Every row belongs to one group in each of 4 separate groupings. Each group adds its own fixed numbers to the row, and there is some noise. The rows also spread widely along 10 directions, which tell nothing about the answers.
(in the rows, 128 means zero)
Some rows, each with its group in each grouping after it:
[127,  89, 132, 137, 147,  94, 108, 139, 112, 154, 121, 133, 151, 130, 156,
 105, 151, 114, 144, 151, 128, 111, 117, 113, 133, 141, 127, 148, 123, 154,
 140] -> (3) k591 k112 k380
[173, 167, 125, 146, 123, 196, 135,  99, 114, 121,  80, 141, 129, 148, 137,
 169, 116, 150, 155, 104, 119, 146, 158, 127, 140, 135,  89, 147, 119, 101,
 107] -> (3) k591 k56 k380
[116, 176, 110, 164, 124,  96, 120, 169, 167,  84,  89, 173, 134, 103, 118,
 111, 132, 141, 126, 119, 171, 144, 125, 102, 104, 189, 114, 115, 164, 136,
 102] -> (2) k193 k58 k20
[175, 148, 161, 140, 110, 181, 144,  64, 111, 130, 152, 116, 139, 146, 166,
 149, 139, 140, 143, 128, 112, 125, 119, 148, 120, 147, 141, 152, 108, 137,
  90] -> (1) k193 k56 k191
[119, 124, 139, 143, 108,  81, 128, 133, 132,  95, 129, 133, 150, 109, 152,
  96, 141, 121, 127, 157, 142, 120, 101, 124,  98, 176, 144, 113, 147, 157,
 119] -> (1) k738 k678 k191
[155, 174, 130, 158, 119, 146, 126, 121, 130, 107,  95, 138, 138, 125, 104,
 126, 132, 154, 137, 106, 146, 158, 151, 142, 114, 168,  94, 140, 136, 129,
 103] -> (0) k738 k58 k319
[133, 162, 119, 135,  95, 119, 142, 127, 151,  76, 125, 141, 140, 101, 126,
 130, 130, 153, 129, 123, 148, 155, 121, 126, 125, 176, 124, 101, 150, 147,
  96] -> (2) k591 k678 k718
[134, 174, 133, 168, 108, 146, 135,  95, 138, 106,  81, 155, 155, 113, 141,
 139, 137, 138, 137, 122, 125, 124, 151, 141, 105, 146, 100, 134, 143, 113,
 107] -> (0) k193 k112 k20
[148, 127, 130, 140, 116, 127, 120, 100, 136, 192, 145, 148, 148, 116, 102,
 125, 152, 120, 139, 119, 111, 123, 154, 110, 162,  85, 102, 163, 126, 152,
 136] -> (3) k193 k112 k718
[140, 125, 128, 139, 122, 113, 115, 125, 123, 153, 108, 138, 139, 122, 102,
 121, 133, 112, 139, 129, 129, 121, 159, 117, 135, 122, 106, 152, 122, 135,
 135] -> (1) k738 k56 k319
[155, 159, 141, 143,  77, 153, 155,  78, 145,  83, 148, 152, 150, 107, 147,
 136, 128, 137, 123, 121, 128, 140, 132, 136, 113, 157, 145, 121, 139, 147,
 102] -> (3) k193 k112 k380
[134, 153, 123, 141,  91, 121, 124,  91, 131,  81, 114, 133, 155, 110, 170,
 123, 150, 138, 133, 136, 134, 129, 100, 126, 116, 155, 131, 101, 170, 170,
 104] -> (2) k738 k112 k191
[152,  96, 137, 124, 110, 126, 130,  82, 111, 139, 147, 118, 158, 121, 154,
 118, 135,  98, 146, 166, 108,  96, 131, 110, 145, 110, 155, 129, 121, 154,
 132] -> (3) k591 k58 k191
[159, 109, 139, 135,  73, 144, 136,  84, 130, 133, 145, 155, 149, 123, 118,
 130, 124, 117, 113, 111, 134, 154, 154, 104, 145, 132, 138, 146, 137, 174,
 146] -> (3) k591 k678 k718
[152, 135, 138, 152, 115, 139, 141,  90, 136, 115, 105, 144, 142, 122, 139,
 143, 108, 110, 146, 143, 117,  98, 156, 115, 127, 131, 126, 131, 122, 103,
 118] -> (1) k193 k58 k718
[132, 140, 148, 156, 110, 120, 136, 107,  96, 116,  96, 118, 186, 118, 106,
 109, 130, 121, 132, 150, 121,  93, 190, 172,  99, 149, 113, 144, 103,  95,
 132] -> (2) k738 k112 k191
[120, 158, 118, 129, 142, 101, 134, 132, 145, 116, 122, 122, 143,  96, 143,
 111, 147, 145, 160, 167, 114, 119, 109, 123, 121, 147, 111, 108, 147, 132,
  94] -> (3) k738 k58 k191
[130, 143, 127, 143, 159, 122, 117, 137, 124, 147,  90, 121, 142, 123, 148,
 132, 149, 142, 169, 148, 114, 113, 132, 132, 133, 133,  96, 136, 125, 110,
 108] -> (0) k591 k112 k191
[112, 135, 151, 139, 130, 107, 138, 108, 128, 133, 127, 134, 161, 106, 148,
 100, 154, 139, 141, 169, 110, 110, 128, 155,  99, 163, 109, 146, 124, 133,
 111] -> (3) k738 k56 k718
[126, 159, 116, 143, 129, 148, 157, 124, 133,  93,  81, 126, 153, 112, 138,
 161, 109, 142, 166, 150, 104, 118, 169, 148, 113, 147, 103, 116, 113,  75,
 106] -> (3) k193 k112 k191
[148, 146, 135, 134, 101, 104, 127,  84, 121, 119, 150, 126, 161, 103, 113,
 100, 147, 104, 135, 148, 122,  91, 152, 134, 132, 102, 140, 123, 123, 130,
 122] -> (3) k738 k112 k319
[165, 115, 157, 138, 126, 150, 144,  93, 116, 120, 148, 123, 131, 148, 167,
 133, 112, 112, 144, 155, 118, 103, 135, 132, 120, 158, 172, 138,  99, 110,
 108] -> (3) k738 k56 k718
[154, 163, 142, 136, 136, 116, 129, 118, 118, 130, 157, 113, 147, 109, 108,
  98, 155, 132, 143, 148, 132,  99, 136, 142, 135, 131, 136, 134, 105, 120,
  91] -> (2) k591 k58 k20
[165, 135, 115, 149, 111, 149, 108, 136, 133, 135,  97, 154, 124, 149, 101,
 141, 128, 143, 127,  82, 160, 184, 148,  97, 145, 163, 102, 155, 150, 172,
 131] -> (2) k738 k58 k319
[126, 131, 145, 122, 112,  96, 131,  85, 122, 137, 149, 123, 170,  79, 130,
  94, 168, 128, 144, 166, 106, 107, 116, 140, 126, 120, 108, 131, 135, 165,
 115] -> (1) k591 k58 k380
[155,  96, 138, 149, 116, 163, 123,  88, 101, 147,  78, 131, 159, 149, 142,
 145, 116, 111, 146, 125, 117, 132, 172, 132, 124, 135, 104, 164, 121, 137,
 151] -> (0) k738 k58 k319
[115, 115, 112, 125, 107,  79, 141, 143, 153, 105, 149, 132, 153,  84, 108,
 115, 125, 115, 130, 152, 132, 118, 156, 127, 121, 150, 153, 110, 115, 142,
 126] -> (2) k193 k112 k319
[147, 142, 163, 149, 143, 175, 156,  81, 148, 144, 118, 140, 139, 127, 171,
 139, 130, 131, 159, 164,  90, 115, 121, 132, 107, 154, 130, 154, 127, 104,
 101] -> (3) k738 k58 k20
[142, 176, 141, 134, 137, 109, 135, 149, 166, 117, 163, 135, 116, 108, 143,
 110, 155, 164, 137, 138, 146, 143,  74, 115, 124, 180, 149, 116, 145, 150,
  67] -> (2) k591 k678 k191
[179, 138, 142, 144, 129, 129, 115, 122, 135, 154, 164, 136, 118, 137, 127,
 125, 146, 122, 135, 117, 145, 120, 120,  92, 163, 126, 168, 140, 124, 147,
 105] -> (2) k591 k112 k191

New rows. What belongs after each?
[157, 151, 127, 135, 107, 113, 128, 106, 127,  73, 138, 122, 141, 106, 131,
 115, 125, 114, 138, 140, 146, 110, 134, 126, 128, 143, 159,  95, 124, 130,
 103] -> (0) k591 k58 k319
[133, 127, 118, 138,  98, 120, 118, 127,  95, 104, 101, 133, 167, 121, 111,
 118, 139, 127, 124, 119, 148, 135, 162, 141, 124, 154, 113, 137, 121, 150,
 135] -> (2) k591 k56 k20
[139, 153, 115, 145, 116, 109, 122, 130, 140, 100, 101, 145, 134, 118, 131,
 132, 122, 124, 142, 129, 144, 118, 132,  99, 142, 138, 124, 106, 143, 121,
 111] -> (2) k591 k678 k718
[148, 112,  99, 149, 149, 132, 101, 155, 111, 136,  82, 134, 126, 168, 151,
 160, 121, 131, 158, 107, 144, 136, 141, 104, 153, 148, 106, 141, 125, 134,
 127] -> (2) k193 k112 k718
[175, 174, 124, 127, 118, 154, 132, 104, 149, 129, 152, 130, 108, 115, 101,
 145, 136, 151, 151, 107, 127, 161, 128, 110, 154, 125, 115, 127, 140, 147,
  89] -> (1) k738 k58 k319
[138, 170, 121, 136, 109, 126, 139, 110, 133,  97, 115, 136, 147,  89, 106,
 123, 139, 140, 146, 136, 128, 128, 143, 131, 130, 133, 101, 116, 139, 128,
 105] -> (1) k591 k58 k20
[130, 101, 140, 119, 120, 110, 145, 114, 140, 130, 147, 122, 144,  94, 149,
 122, 135, 122, 145, 170, 110, 128, 115, 114, 123, 148, 144, 123, 126, 163,
 118] -> (1) k591 k58 k191
[160, 153, 147, 153, 134, 140, 128,  85, 110,  90, 112, 117, 141, 142, 184,
 136, 126, 118, 156, 150, 122,  83, 124, 140, 128, 144, 154, 114, 111,  93,
  93] -> (0) k591 k112 k718
[138, 106, 140, 157, 105, 140, 136, 132, 125, 105,  84, 148, 154, 137, 135,
 131, 109, 126, 121, 130, 145, 150, 159, 123,  97, 198, 131, 148, 130, 143,
 139] -> (2) k738 k58 k191
[142, 110, 136, 142, 147, 143, 121, 115, 109, 169, 113, 127, 149, 157, 157,
 138, 136, 132, 157, 133, 111, 119, 133, 128, 140, 132, 101, 165, 114, 129,
 123] -> (3) k193 k678 k718
[140, 167, 126, 140, 131, 102, 129, 128, 152, 134, 139, 137, 140,  91,  99,
 107, 141, 126, 142, 142, 134, 110, 145, 128, 128, 123, 119, 127, 123, 119,
  99] -> (0) k193 k58 k319
[113, 149, 113, 115, 102, 124, 151, 112, 155, 122, 128, 136, 150,  76, 120,
 131, 149, 152, 148, 142, 110, 156, 124, 122, 130, 125,  95, 112, 153, 163,
 114] -> (3) k591 k678 k20
[120, 159, 108, 128, 134, 122, 145, 155, 160, 104,  90, 138, 125,  93, 124,
 149, 122, 153, 157, 140, 127, 153, 145, 128, 119, 162,  99, 113, 130, 115,
  99] -> (0) k591 k56 k319
[130, 156, 149, 127, 116, 161, 163,  86, 140, 125, 128, 128, 154, 102, 153,
 136, 145, 158, 153, 153,  93, 139, 119, 155, 114, 149, 106, 135, 131, 129,
  94] -> (3) k591 k678 k20
[149, 169, 118, 134, 140, 154, 148, 131, 116,  72,  94, 111, 127, 126, 138,
 163, 119, 166, 169, 122, 120, 147, 135, 152, 121, 173,  98, 110, 123, 102,
  88] -> (1) k738 k112 k380
[177, 130, 148, 133, 125, 149, 118,  97,  84, 146, 158,  99, 156, 144, 112,
 122, 157, 142, 139, 115, 128, 123, 144, 158, 152, 128, 126, 157,  95, 148,
 110] -> (2) k591 k112 k380
[131, 142, 146, 152, 140, 120, 141, 119, 139, 110, 121, 129, 144, 125, 173,
 126, 129, 136, 150, 156, 126, 110, 114, 145, 101, 173, 139, 126, 119, 110,
  92] -> (0) k193 k678 k718
[129, 157, 125, 129, 115, 137, 162, 141, 147, 124, 133, 136, 148,  87,  78,
 131, 136, 162, 139, 124, 117, 167, 173, 152, 120, 156,  95, 141, 113, 125,
 116] -> (3) k591 k112 k20
[161, 151, 146, 139, 145, 109, 111, 129, 158, 176, 171, 144, 115, 119, 110,
 109, 156, 121, 137, 129, 135, 106, 122, 100, 158, 120, 155, 148, 121, 133,
 101] -> (2) k591 k112 k319
[163,  99, 133, 141, 135, 150, 130, 133,  89, 135, 111, 111, 138, 159, 117,
 143, 114, 124, 148, 118, 132, 139, 167, 133, 132, 152, 125, 157,  98, 121,
 135] -> (1) k738 k678 k20
[144, 124, 137, 109, 122, 123, 148, 124, 159, 174, 181, 135, 132,  87,  84,
 116, 147, 138, 138, 142, 111, 155, 142, 116, 149, 124, 124, 149, 118, 163,
 115] -> (3) k591 k58 k319
[157, 154, 146, 154, 143, 175, 148, 117, 151, 147, 101, 145, 131, 131, 122,
 155, 115, 147, 152, 121, 117, 147, 164, 140, 116, 162, 104, 166, 108, 100,
 102] -> (0) k193 k58 k319
[157,  74, 119, 116, 131, 130, 125, 124,  69, 126, 145,  86, 161, 159, 149,
 135, 127, 126, 149, 131, 129, 131, 138, 152, 141, 142, 135, 141,  87, 155,
 130] -> (3) k193 k678 k380
[144, 154, 145, 138, 155, 130, 115, 126, 130, 177, 144, 124, 137, 136, 133,
 115, 167, 147, 149, 131, 122, 113, 118, 145, 133, 140, 109, 170, 110, 134,
  87] -> (2) k193 k56 k319
[155, 134, 125, 113, 137, 120, 118, 117, 108, 160, 162,  89, 140, 122, 136,
 118, 167, 150, 160, 141, 120, 133, 106, 143, 144, 121, 121, 136, 118, 171,
  96] -> (0) k738 k56 k191
[131, 141, 149, 140, 135, 148, 144, 117, 147, 173, 121, 151, 142, 110, 126,
 125, 146, 142, 144, 147, 108, 134, 145, 129, 120, 143, 103, 169, 122, 126,
 117] -> (3) k591 k56 k20
[108, 128, 133, 132, 141,  93, 149, 154, 162, 147, 152, 135, 143,  86, 125,
 117, 149, 153, 142, 152, 123, 146, 130, 145, 111, 169, 115, 139, 118, 147,
 105] -> (0) k193 k112 k718
[146, 122, 144, 144, 114, 125, 142, 111, 157, 144, 118, 165, 132,  98, 117,
 128, 115, 104, 129, 145, 124, 122, 151,  87, 131, 132, 132, 145, 136, 128,
 137] -> (1) k591 k58 k380
[151, 170, 127, 139, 114, 114, 142, 141, 148, 115, 153, 136, 128, 101,  87,
 119, 131, 151, 130, 117, 148, 155, 145, 132, 134, 153, 123, 122, 123, 132,
  95] -> (0) k591 k678 k718
[159, 154, 156, 138, 121, 165, 141,  81, 106, 124, 149, 118, 147, 138, 154,
 120, 153, 149, 140, 135, 116, 132, 117, 163, 112, 160, 131, 151, 117, 138,
  95] -> (3) k738 k56 k20
[159, 133, 113, 119, 114, 129, 126, 109, 141, 152, 166, 118, 132, 123, 141,
 143, 146, 131, 150, 128, 129, 133, 102, 100, 164, 109, 142, 120, 142, 175,
 100] -> (2) k193 k678 k191
[171, 120, 140, 143, 116, 188, 150, 107, 124, 132, 116, 130, 126, 153, 136,
 167, 103, 133, 142, 113, 128, 153, 157, 121, 133, 158, 143, 149, 113, 122,
 119] -> (2) k738 k678 k20
[161, 109, 156, 138, 147, 148, 118, 103, 109, 158, 135, 123, 142, 148, 162,
 122, 148, 129, 144, 137, 125, 117, 108, 122, 139, 150, 132, 164, 119, 152,
 112] -> (2) k591 k58 k380
[177, 129, 137, 128, 126, 140, 142, 123, 143, 161, 183, 129, 108, 126, 105,
 126, 123, 117, 142, 130, 132, 134, 140,  98, 157, 116, 168, 138, 113, 130,
 111] -> (3) k738 k678 k20
[124,  91, 132, 142, 129, 134, 133, 124, 148, 156,  84, 159, 133, 122, 167,
 152, 122, 122, 145, 141, 119, 144, 137,  97, 121, 158, 117, 150, 135, 152,
 141] -> (0) k591 k56 k718
[147, 106, 103, 119, 141, 111, 139, 171, 149, 156, 151, 125, 119, 102,  96,
 148, 123, 138, 150, 121, 132, 162, 154, 108, 149, 133, 128, 135, 107, 146,
 126] -> (0) k193 k112 k380
[137, 150, 142, 122,  76, 138, 168,  86, 130,  84, 141, 122, 161,  84, 101,
 132, 123, 138, 129, 137, 116, 144, 160, 163, 109, 151, 122, 119, 113, 135,
 113] -> (1) k591 k678 k319
[151, 101, 144, 125, 137, 147, 150, 118, 126, 143, 144, 107, 135, 128, 159,
 149, 129, 133, 156, 151, 106, 135, 133, 136, 131, 154, 151, 138,  99, 137,
 115] -> (0) k591 k112 k191
[162, 124, 116, 145,  77, 134, 114,  90, 121, 144, 127, 149, 156, 132, 108,
 130, 125, 102, 124, 106, 142, 131, 163,  94, 158,  89, 124, 137, 145, 160,
 148] -> (3) k193 k678 k191
[145, 105, 112, 141,  97, 126, 131, 152, 148, 110, 110, 156, 127, 123, 115,
 138, 110, 129, 119, 113, 160, 182, 144,  84, 125, 183, 140, 129, 154, 184,
 138] -> (2) k738 k58 k191
[126, 102, 141, 137, 146,  89, 123, 155, 161, 175, 146, 150, 117, 112, 132,
 111, 152, 131, 135, 141, 130, 143, 106,  98, 132, 161, 127, 154, 142, 174,
 128] -> (1) k738 k112 k718
[142, 126, 124, 126, 101, 100, 139, 129, 128, 134, 147, 131, 147,  95,  70,
 118, 124, 123, 128, 128, 134, 135, 173, 122, 145, 122, 117, 131, 111, 138,
 136] -> (1) k591 k678 k718
[142, 108, 107, 122,  83, 121, 127, 134, 105,  81, 125, 125, 144, 120, 124,
 136, 130, 140, 125, 109, 152, 183, 134, 122, 127, 175, 131, 116, 132, 196,
 131] -> (1) k591 k56 k191
[133, 168, 117, 137, 122,  90, 133, 178, 165, 122, 140, 144, 127,  93,  77,
 110, 133, 145, 124, 125, 158, 146, 140, 107, 134, 157, 127, 119, 136, 132,
 101] -> (2) k591 k678 k191
[138, 149, 141, 143, 130, 105, 123, 113,  97, 124, 133, 102, 168, 117, 117,
 101, 158, 142, 145, 143, 125, 108, 148, 181, 117, 142, 104, 139, 106, 126,
 109] -> (0) k738 k112 k718
[156, 112, 111, 139, 166, 130, 112, 186, 120, 137, 128, 121, 114, 161, 132,
 139, 127, 144, 151, 110, 161, 156, 125, 107, 141, 182, 139, 147, 109, 146,
 108] -> (2) k193 k58 k20
[146, 153, 134, 147, 152, 158, 156, 121, 146, 113,  98, 130, 134, 119, 152,
 155, 109, 142, 166, 149, 112, 122, 143, 139, 110, 162, 117, 132, 113,  83,
  91] -> (0) k193 k58 k380
[136, 156, 161, 150, 105, 142, 158, 105, 158, 145, 125, 155, 151,  99, 103,
 123, 127, 140, 124, 137, 118, 131, 162, 140, 112, 157, 112, 157, 119, 109,
 112] -> (2) k591 k678 k718
[145,  85,  84, 113, 114, 100, 108, 145, 100, 113, 133, 116, 140, 133, 136,
 134, 120, 106, 143, 123, 150, 130, 136,  95, 158, 119, 142, 113, 124, 176,
 142] -> (3) k193 k56 k380
[138, 102, 126, 130, 141, 121, 127, 125, 110, 126, 125, 110, 145, 135, 156,
 135, 135, 133, 154, 146, 119, 122, 128, 139, 135, 157, 130, 132, 114, 144,
 118] -> (2) k738 k112 k718
[143, 132, 125, 141, 103, 130, 143, 135, 162, 114, 123, 160, 126, 108, 101,
 127, 108, 124, 126, 126, 144, 161, 161, 102, 121, 167, 134, 133, 137, 139,
 130] -> (3) k738 k58 k319
[130,  88, 123, 133, 139, 130, 125, 149,  95, 162, 100, 110, 164, 138, 126,
 136, 135, 139, 148, 133, 125, 145, 165, 155, 120, 155,  97, 166,  91, 146,
 140] -> (0) k193 k56 k191
[143, 188, 119, 135, 113, 121, 126, 120, 151, 135, 134, 139, 134,  88,  96,
 117, 159, 155, 142, 116, 136, 147, 127, 119, 146, 114,  94, 120, 152, 146,
  96] -> (0) k591 k678 k20
